The rows of a group lie close to one hidden flat surface of 8 dimensions, which passes through zero. Surfaces can cross.
(in the rows, 128 means zero)
Some rows, each with its group after it:
[129 139 109 101 142 164 107 137 104 143 177 157 104  94 155 104 134 160
 140]
Lum
[104 104 114 109 110 134 138 135 129 101 133 173  70 106  96 132 145 117
  88]
Pife
[104 147  65 141 138 161 144 149 142 131 161 125  80 112  89 113 105 126
 122]
murul
[ 82 146 217 107 126 123 111 129 146 140 166 137 114 120 118 148 123 122
 108]
Pife
[121 140  82 136 143 167 156 185 131 148 142 127  85 154 152 111  96 165
 144]
sasi
[140 127 130 102 139 136  79 110 120 144 137 129 171  87 147 128 150 124
 161]
Lum
[112 123  78 158 136 151 141 142 162 129 106 109 126 173 116 154 134  83
 145]
Lum
[149 161 126 161 133 101 111 110 149 116 146  80 176 131  73 108 121 120
 121]
murul
[155 146 145 125 159 162 161  88 100 167 180  63 116 129  84 140 148  82
 113]
Lum
[147 100 103 126 129 139 195 159 114 113 106 138  75 187 103 130 142  78
  72]
sasi
[162 121  83 145 134 134 124  84 167  97 183 105 122  72  46  89 149 113
 117]
murul
[ 94  98 137  90 120 120 126 125 106 154  69 125 127  97 139 185 134 114
 154]
murul
[104 114 124 114 126  85  93 137 161  82 156 192 113 139 161 142 163 160
 139]
Lum
[ 96 142  92 125 114 168 134 127  98 132 131 150  80 103  75 126 122  93
  85]
murul
[105 189 198 124 111 155 120 111  63 163 130 136 136 108 125 109  74 105
  79]
sasi
[ 72 192 159 122 144 156  90 155 104 177 162 125 131 146 157 147  99 139
 145]
sasi
[149  96 159  98 139 143 162 137 166 121 138 151 104 125 151 115 125  91
 117]
Pife
[150 141 124 140 133 131 151 158 112 127 128 118 123 173 125 115 122 134
 102]
sasi
[162 141  92 160 147 119 112 141 151 124 110 120 185 191 191 113 122 132
 175]
Lum
[ 77 157 105 126 111 174 118 135  76 149  98 146 108 138  98 157 123  62
  90]
murul
[ 86 159 128 115 146 130  70 114 124 146 189 120 133 108 130 163 158 155
 170]
Pife
[ 73 120 132 113 120 132 102 121 139 118 123 158 109 141 122 185 165  81
 125]
sasi
[184 108  81 149 143 113 112 124 146 104 127  93 172 170 102 125 194 104
 137]
sasi
[104 121 195  83 117 105 174 139  94 122 138 167  62 131 120 146 127 118
  60]
sasi
[186 111 163 108 120  69 157  91  96 113 120 126 142  77 134  96 122 169
 112]
Pife
[ 93 164 123 108 158 134 152 142 131 188 104  80 146 111 121 162  74  89
 158]
murul
[196 142 150 139 153 112 171  90 123 120 162 113 146 168 160  98 129 108
 122]
Lum
[108 154 148 138 132 124 115 166 107 158 141  85 127 147 118 141 120 201
 139]
Lum
[144  81 174  75 146 131 175 110 173 142 135 124 107  63 136 129 112  96
 140]
Pife
[138 119 146 106 145 125 144  77 133 170 120  72 155  48 118 143 102 113
 171]
Pife
[144 148 188 144 132 162 140 118 140 159 101  92 177 159 130 118  90  49
 113]
Pife
[132 107  88 120 140 159 108 136 148 102 151 174 113 160 137 133 187  75
 119]
Pife
[102 119 151 125  98 134  93 129  74 133  70 161 145 169 152 171 164  93
 110]
murul
[114 120 135 112 112 186 133 112  67 165  49 144 138 138 144 163 129  25
 107]
murul
[115  97 155 116  96  88 140 147 141 119  63 142 129  80 129 121  82 173
 126]
Lum
[ 98  88  93 146 102 112  95 104 171  92  99 154 129 107 126 152 152 125
 160]
sasi

New rows, each followed by its group:
[219 100  63 154 132 148 136  85 144 115 127  93 168  70 109  59 130 132
 152]
sasi
[157 108 121 153  93 128 101  62 108  98  95 115 167  97  48 121 174  67
  87]
murul
[160  91 102 125 141 172 153 138 152 121 146 156  96 139 188 100 132 140
 153]
murul
[136 135  65 136 150 147 139 131 120 155 129  98 129 110 153 123 109 163
 184]
Pife
[137 125 183  95 108  84  83  85 108  89 150 184 143  85 124 118 164 124
  90]
Lum
[136 142 100 132 157 163 119 125 156 129 180 131 125 140 134 115 140  95
 139]
murul
[168 137 164 148 124 111 133  96 122 143  88  84 193 109 131 107  92 119
 140]
sasi
[165 135 149 137 122 128 181 135 108 141 112 114 121 113 139  81  65 163
 109]
sasi
[146 182 152 169 119 116  83 130  94 130 117 102 199 188 120 115 129 122
 108]
sasi
[113 190 157 133 141 150 118 168  82 160 146 118 139 195 131 132 116 114
  97]
sasi
[142  80  35 139 141 159 138 129 172 112 110 118 119 141 112 139 168  80
 159]
sasi
[101 179 138 150 104  96  89 122  68 123 146 127 128 127 106 131 126 194
 106]
Pife
[ 81 106 130  67 129 154  98  90 106 137 155 170  89  61 104 180 188  66
 118]
murul
[ 94 107  86 134 134 164 117 135 173 142  93 102 138 137  96 171 141  51
 154]
Pife
[129 128 161  87 163 102 133 117 157 147 173 116 132  96 152 139 124 139
 163]
murul
[178 113  96 158 128 143 147 148 135 110  85 132 154 195 155 101 133  89
 119]
Pife
[135 139 138 146  84 117 147 106  70 105  97 147 114 110  78 102 113 122
  55]
Pife
[122 120 169  98 137  94 148 135 135 137 140 128 109 107 149 138 115 168
 141]
sasi
[ 97 143 118 152 119 118 114 166 119 142  73 112 154 187 142 159 114 143
 144]
murul
[145  80 144  92 148  93 187 132 164 137 109 103 114 107 149 147 116 138
 158]
sasi
[114 173 119 166 117 174 108 129  95 146 102 121 157 169 115 123 109  69
 105]
sasi
[143 132 116 159 120  92 112 143 150  89  99 159 164 189 179 112 125 139
 136]
Lum
[147 138 139 154 127 105 135 129 135 143  80  81 186 156 134 131 102 124
 147]
murul
[ 89 172  92 174 108 150  92 103  96 162  83  68 175 126  66 160 116  92
 138]
Pife
[112 106 114 132 132 106 177 189 148 121  95 131  92 199 148 156 120 149
 130]
sasi
[100 158 184  71 156 119 105 119 123 133 219 174  97 109 151 142 148 124
 114]
murul
[148 135 118 126 147 123  94  72 161 119 174  98 168  90  69 129 168  72
 133]
murul
[185 159 158 152 141 132 163 105  93 150 140  74 161 161 131 103 112 117
 114]
Lum
[162 145  82 134 144 185 122 134 104 152 128 135 149 125 176  84 105 120
 153]
Lum
[ 82 133 136 106 138 117 114 133 140 142 167 126  97  85 125 157 122 183
 159]
Pife
[124 132 137 131 151 107  93 153 166 129 148 119 162 178 171 153 153 154
 178]
Pife
[110 120 122  97 126 133 173 127 114 152 117 123  84  59 101 130  87 131
 119]
murul
[116 102  72 154 116 160 133 153 129 141  55 117 134 163 145 150 125 116
 160]
murul
[104 131 106 123 101 139 137 145  90  97 151 190  56 120 104 113 137 149
  69]
Pife
[ 98 129  94 151 123 128  80 140 153 109 130 135 140 159 131 150 159 137
 154]
sasi
[ 92 129 111 120 123 131  73 120 124  97 184 173 100 126  98 146 192 127
 108]
murul
[171 142 162  89 161 168 150  81 102 167 191 123 119  63 166  92 106 119
 140]
Pife
[147 156 128 177 113 133 147 128 107 115 102 117 147 199 115 111 116  95
  85]
Lum
[140 154 135 153 114 156 120 151  96 104 141 177 115 197 140  91 136 111
  67]
Pife
[124 121 104 125 160 158 173 161 145 179 135  61 103 123 131 142  95 167
 180]
Lum
[132  96 145 102 121 125 127 121 122 114 139 162 102 108 154 134 153 146
 129]
murul
[103 112 112 142 128 114 137 104 165  87 145 148  99 174  93 168 178  58
 100]
Lum
[129 128 119 139 127 102 121 161 131 102 134 140 120 187 122 136 161 153
 111]
sasi
[149 112 105 125 135 117 156 122 161 109 174 120  93  73  98  93 114 175
 132]
murul
[111  97 117 103 151 141 171 110 163 142 156  99  77  94  97 165 145  98
 144]
Lum
[ 90 195 118 112 166 166 141 155 126 168 181 125 103 141 129 126  82  85
 119]
murul
[ 88 111  74 112 120 173 109 160 142 137 109 162  94  89 129 132 120 131
 147]
Lum
[126 138 109 121 134 193 152 119  97 161 153 108  90 103  98 122 123  93
 107]
Lum
[169 162 153 144 134 148  80  98  98 120 154 141 188 185 145 112 174  63
 102]
Pife
[166 113 155 110 133 153 126  79 118 124 152 152 138 111 144 109 160  68
 108]
murul
[111  95  63 111 117 141  81 139 166 102  90 200 143  90 173 116 130 107
 166]
Lum
[ 70 134 121 143 140 102  91 188 181 125 133 118 132 186 146 176 139 175
 176]
Pife
[131 185 116 133 135 186 107 144  72 141 184 141 113 156 103 101 142 101
  74]
sasi
[ 83 202 100 149 150 147 100 164 134 139 183 126 124 178 103 130 114 110
 116]
murul
[ 89 139 130 118 141 102  85 158 136 117 154 140 128 189 132 179 183 134
 132]
sasi
